The same things were measured in two ways. Each way mixes the same 10 hidden numbers, adds some noise and spreads widely along 5 directions of its own, which tell nothing about the thing.
In the rows, 128 means zero.
Some things both ways: the first way, then the second way.
[116 125 115 101  96 128 128 113  82  90 135 107 122 109 127 130 123 141
 144 137 163]
[110  99 182  60  91 131  84 100 159  53 120 110 141 144 152  64  78 188
  95 143 150 150 212  85 146]

[154 120 131 116 134 141 127 108 121 141 115 120 119  68 106 112 137 131
 152 117 112]
[ 84 118 127 141 138 123 111 135 113 117 101 132 141 131 131 113 136 168
 125 137 159 166 151 156 137]

[109 134 172  91 125  69 167 133 123  95  84 108 134 102 115 144  85 106
 171 128 121]
[148 143 127 123 155 182 172  84 110 172 106 143 148 110 118 122 127  78
 136 143  80 150  51 106  65]

[ 87 109 164 182 141  79 107 127 113  43 125 119 150 160 162 125 124 141
 141 163 138]
[132 133 134 107 105 129 131  77 208  83  98  77 139 160 150 133  45 104
  91 125 108 124  99  53 146]

[110  98 136 130 157 102 147 127 122 116 111 129 150 114 128 115 125 129
 148 156 120]
[136 139 155 129 145 125 130 120 147 156 118 109 113 128 129 119 120 128
 116 124 137 148 113 105 163]

[145 113 113 132  90 146 139 135 157 137 155 105 147 113  89 165 131 109
 143 127 173]
[ 72 154 104 190 100 158 156 145  87  83  94 155 117  36 107  89  80 101
  91 149 105 198 103 164 101]

[157 153  88 134 123 143 113 114 128 199 141  54 177  86 136 116 149 148
 137 121 129]
[142 129 144 102 112 187 137 116 147 101 148 130 124  75 147 124  85 110
  89 136  50 167  65 118  89]

[126 118  38 133 159 126 155  78 107 167  88  76  90 164 138  63 184 172
 126  92  66]
[170 134 167  99 169 118 124 109 124 123 137 150 112 123 149 141 140 157
 131 135 149 156 139 108 161]

[125 152 125 132 110 131 101 146 166 143 118  97 127 103 102 151 134  90
 148 109 166]
[102 155 112 116  97 191 130  97 132  94 115 164 123 107 163 106  92 103
  32 153 118 151 143 138 102]

[147 151 136  96 100 139 144 117 117 131 113  72 109  82 133 112 135 126
 142 132 113]
[ 99 104  86 130 110 148 129  98 141 117  90 110 166 164 126  76 113 127
 137 130 132 119 144 107  95]

[148 169 164 169 168 146 100 163 188 140 159 120 138  78 113 134 150 116
 157 109 171]
[ 76 123  98 111 109 114 103  93 118 136  84  86 145 212 123 109 134 169
 139 125 209  95 119 130 171]

[139 145 115 125 127 125 124 151 112 122 150  99 153 117 123 154 143 124
 122 136 148]
[145 129 146  91 131 172 110 105 133  86 119 153 115  93 159 117  89 138
  64 131  85 138 113 104 133]

[151 131  52 117 123 131 146  83 128 123 127 132 115 100 175 144 146 146
 109 102 123]
[170 102 114  70 126 139 112  86 176 115 134 140 136 213 177 124 116 150
 163 133 158 127 118 101 147]

[139 133 131 109 144 123 104  97 124 165  50  88 107 115  78 120 117 117
 182  85  70]
[128 107 205 110 207 127  77 106 122  87 144 171 143  97 150 120 134 189
 111 185 175 228 180 142 164]

[117 153  98 104 142  99 145 131 106 141 119  73 129  98 137  98 165 151
 132 112 109]
[177  95 154  55 158 150  94  98 121 155 166 128 165 187 143 117 153 175
 183 131 115  70  92 105 133]

[161 136 101 106 136 112 155 110 114 143 139 132 178  61 167 156 101 137
 129 150 121]
[117 145 132 144 111 142 148 145 138 139 113 140 110 105 148 117 113 116
  87 125 111 159 144 129 128]

[133 156  86 145 146 103 154 119 134  92 128 123 112 158 162 164 144 153
 126  90 132]
[164 127 142  93 170 137 133  71 107 102 107 163 113 109 147 145 129 153
 117 140 150 183 118 108 134]

[129 128 179 125 140 121 112 143 109 117 112 104 143  92 100 123 125 110
 161 149 124]
[ 88 112  91 142 105 110 145 106 106 134  54 107 159 167 106  96 105 137
 170 109 145 107 112 107 126]

[ 72 125 175 153 146  82  99 147 111 125 116 118 119 156 147 103 116 133
 155 144 149]
[ 98 139 158 129 113 108 142 165  89 174  88 152 134 146 132  95 140 154
 152 124 145 122 155 140 138]

[ 93 145 134 165 153  83  93 140 149 175  87  62 134 192 147 112 137 117
 144 126  96]
[132 157 114 157 105 122 168 113 116 127  88 140 103 122 113  89  86  97
 142 132 151 149 112 106 144]

[131 155 172 132 161  63 125 127 153 121 105 164 152  71 153 180  74 112
 164 102 144]
[127 161 137 110 148 158 142 109 124 157 126 151 131 152 157 155 146 113
 118 154 140 156  80 151 115]

[120 172 130 174 120 141  76 155 181 156 138  90 125 156  81 153 127  72
 139 114 185]
[125 164 103 129 110 159 144  95 122  59 125 138 126 107 135 125  88 105
 109 157 117 142  85 131 103]

[128 141  98 122 130 107  89 122 127 156 104 154 121 100 156 155 114 114
 118 112 131]
[148 151  82 117  82 147 145 132 149  74 127 133  86 141 154 111 115 129
 158 130 147 171  90 138 119]

[103 132 148 167 161 126  94 175 151 130 159 148 151 147  89 157 124  92
 141 146 202]
[105 164 151 133 113 109 137 151  74 127 105 150 104  99 133 130 128 154
 101 124 150 133 150 148 160]

[111 156 127 138 133  66 133 145 138 123 139 122 143 161 176 190 103 134
 128 122 145]
[138 140 127 134 120 123 160 131  78 139  80 187 113 125 126  95 111 129
 169 130 148 152 120 131 135]

Other things, the second way, with their names:
Z_331: [137 122  90 120 124 120 160  91  77 120  57 181 153 170 133 130  92 123
 184 124 132  93  74 114 125]
Z_740: [141 141  85 160 153 154 158 142 119 135  89 167  94  96 141 118 151 111
 141 123 127 200  96 149 107]
Z_510: [156 178 132  99 110 164 138  73 165  48 116 132  81 104 153 107  75  99
  63 150 134 172 114  83 138]
Z_94: [113 136 154 125 133 101 128 116 124 126  82 128 103 134 130 122 108 154
 125 128 184 181 125 121 187]
Z_153: [104 157 157 121 138 142 139 124  97 127  84 115 100  93 108 100 139 141
 121 135 143 195  96 131 128]
Z_159: [128 112 105 120  93 121 136 117 127 130  65 138 138 191 127  51  82 129
 188 117 147 100 121  83 145]
Z_347: [138 126 126 134 136 137 150  96 140 145 100 108 128 126 111  99 108 109
 137 122 125 147 105  84 120]
Z_550: [ 96 155 114 136 115 147 127 114 133 102  70 137  91 120 139 109  90 123
  78 135 160 185 101 134 167]
Z_658: [ 90 121 105 166 123 114 128 109 131  57  82 120 139 102 119 115  63 134
 131 139 138 181 108 126 141]
Z_107: [152 120 141  66 138 114 118 106 148 177 103 132 137 236 172 141 149 161
 160 115 164  86 118 101 167]
Z_361: [145 112 187 105 203 127  99 134 133 150 137 140 134 133 142 140 153 174
 182 151 138 201  64 150 162]
Z_99: [ 93 119 136 114 122 122 151 120 105 119  65 138 178 136 141 145  99 137
 138 125  88 131 110 122  83]
Z_15: [102 105 126 159 153  99 151 178  54 118 108 207 165 100 138 136 166 177
 200 144 139 187 179 198  82]
Z_543: [100 121  90 175 113  87 145 141  97 124  49 139 141 146 112  83 105 136
 161 109 151  99 170 106 148]
Z_930: [136 121 122 115  86 118 148 115 123 117 125 137 144 146 149 129  87 133
 120 118 117  85 149 106 124]
Z_391: [102 138 156 131 149 106 139 133  76  95  87 130 124  88 103 110 141 170
 166 138 149 194 126 139 121]
Z_833: [135 112 126 115 184 141  94 109 133  84 106 175 143 118 173 151 123 160
  84 144 127 158 145 133 140]
Z_864: [151 171 113  98 107 153 122  79 145  46 112 122  81 123 146 127  73 124
  94 143 144 147  57 102 168]
Z_905: [146 143 154  94 165 152 110  86 162 100 129 147 114 133 174 147 123 136
  66 157 148 176 132 115 151]
Z_374: [164 107 113 119 121 112 133 132 122  72 114 156 134 136 145 107  98 158
 190 124 115 124 127 107 126]
Z_494: [120 174 154 129 145 157 160 125  79 129 114 199  95  47 158 160 148 123
  30 147 132 200 170 164 111]
Z_988: [137 116 173  65 191 173  84  75 172 132 113 107 127 134 163 156 129 154
  58 137 115 171  81  98 155]
Z_663: [ 83 136 162 171 125 121 104 180 129  88 143 154 120  78 135  70 115 157
 111 162 154 198 204 169 149]
Z_507: [159 131 143 149 191  97 117 148 126 168 140 149 120 149 142 141 171 159
 169 135 168 131 136 137 182]
Z_521: [153 139 147 140 147 121 162 110 122 148 117 137 131 114 117 123 112 109
 158 135 119 152 103 105 123]
Z_400: [147 123 101 144 135 171 142  93 135 103 139 130 135  93 120 114  95 101
 136 143  92 160  61 120  93]
Z_484: [ 83 104  81 154 116 127 141 123  99 126  45 156 171 147 133 113  86 126
 125 114 110 100 122 128 114]
Z_797: [101 121 165 131 150 141 111 127 154 171 107 107 125 134 127  95 122 134
 112 131 139 174 109 120 163]
Z_213: [164 128 149  81 191 195 113 106 122  98 135 182 124  89 172 151 145 143
 116 159  84 204  57 151  93]
Z_948: [131 121 119 114 119 139 141 110 144 133 105 105 142 147 128 113 116 126
 142 116 103 118 102  94 107]
Z_932: [ 88 105  55 154  80  67 141 139  80 103  26 119 127 189 100  82 108 176
 236  90 198 109 109 131 167]
Z_516: [152 135 123 140 152 140 160 103 164 123 123 114 144 110 144 170 104  92
 120 128  74 157  75 101  93]
Z_469: [117 129 118 110 120 151 108  77 174  94 112  59 134 145 123 112  90 124
  93 126 120 117  83  79 143]
Z_827: [138 153 146 159 188 132 128 169 130 128 150 143 109  69 151 152 189 151
 104 141 121 194 154 159 118]
Z_754: [105 122 113 130 124 102 150 117 109 130  27 167 131 172 142 128  84 137
 166 120 161 161  91 123 157]
Z_356: [ 95 139 104 164 112 166 160 113 115 102  74 131 120  63 109  97  79  93
  92 130  91 192  82 126  88]
Z_44: [140 162 116 134 122 168 123 126 151  93 137 115 104 115 133 101  93 105
 133 147 105 143  37 124 137]
Z_854: [148  80  95 131 154 101 108 115 133  72  93 165 145 161 152 114 108 174
 191 130 161 151 153 116 156]
Z_254: [114 142 127 132 143 151 125 162 133 181 104 163 123 162 162 114 148 127
 129 131 130 143 107 155 144]
Z_818: [120 111 122 152 143 146 162 139 100 207  85 166 142 130 127 119 123 110
 166 115 101 153  67 143 115]
Z_492: [125  98 110 155 152 116 123 118 125 120  78 139 145 141 120  89 102 140
 179 124 135 147 111 108 145]
Z_886: [116 142 188 129 149 127 140 140  95 195 125 140 146 122 118 104 142 134
 133 137 124 125 136 128 134]
Z_324: [148 124 123 103 155 186 112 113 172 119 142 149 127 137 170 123 127 121
 118 152 111 181  79 139 116]
Z_362: [148  84 108 155 181  97 118 172  82 104 118 164 140 109 119 105 169 198
 252 124 134 175 119 162 123]
Z_25: [143 121 167 140 195 146 101 118 158 122 162 117 148 107 124 123 129 139
 146 163 115 176  83 125 138]

Some of these things the first way, each followed by its name:
[126 136 146 106 136 134 121 133 107 134 109 101 141  89 107 108 117 116
 151 161 118] => Z_948
[127  99  85  99  93 143 128  88 100 113  99 146  85 119 101 128 120 108
 137 117 134] => Z_15
[123 101 123 110  90 122 132 113 131 110 128 143 128 110 118 162  95  95
 126 151 163] => Z_663
[133 125 189 174 144  94 104 154 147  78 162 185 158 137 164 222  81 122
 136 141 179] => Z_754
[143 181 127 117 173  73 138 136 153 139 118 147 169  84 154 195  85 120
 157  97 140] => Z_494
[142 113  98 114  98 140 143 122 128  78 143 158  82 127 120 173 135 126
 126  95 176] => Z_213
[144 118 133 123 137 152 139 120 126 121 127  88 136  88  87  95 158 125
 150 143 120] => Z_469
[141 104 147 114 125 124 124 127 103 123 106  90 130  97  91 108 147 128
 136 139  90] => Z_484
[122  73 113 147 157 146 124 102 133 123 119 149 120 145 100 116 145 132
 154 122 136] => Z_94
[111 152 140 170 137  86 113 159 143  96 146 107 120 189 144 173 139 124
 119 119 149] => Z_331
[170  64  35  66  88 170 180  69  78 100  99 151  83 101  92 133 148 124
  98 134  76] => Z_854
[110 152  85 163 119  78 153 113 133  82 138 120 104 186 182 159 138 151
 111  92 148] => Z_510
[107 162 185 192 143 103  76 175 171 134 161 139 123 141 200 164 115 116
 118 143 179] => Z_254
[146 164 101 187 151 139  97 122 171 153 135 102 110 151 150 132 149 137
 130  97 139] => Z_905
[159 128 158 151 125 147 104 140 147 109 141 122 166 111  88 186 104  96
 148 142 148] => Z_658
[ 91 124 134 124 141  70 139 118 123 107  85 104 143 150 138 130 100 119
 148 140 109] => Z_521
[103  88 159 130 136 102 118 147 146 124 114 115 157 120 136 132 129 124
 150 148 141] => Z_818
[116  93 104 132 143 136 120  82 102 131  72  79 123 129  97  63 145 133
 148 140  77] => Z_516
[ 97 125 109 120 142  91 114 130 108 124 102  94 169 118 117 119 135 116
 138 144 125] => Z_930
[109 136 134 167 118  84 130 146 145  92 165 130 126 155 169 161 137 132
 109 135 165] => Z_44
[120 142 104 156 106 145 111 142 178 135 138  62 131 159 116 130 163 107
 129 124 156] => Z_400
[114  88 151 131 161 111  98 117 122 136  77 130 107 126  97 105 147 133
 161 111  90] => Z_550
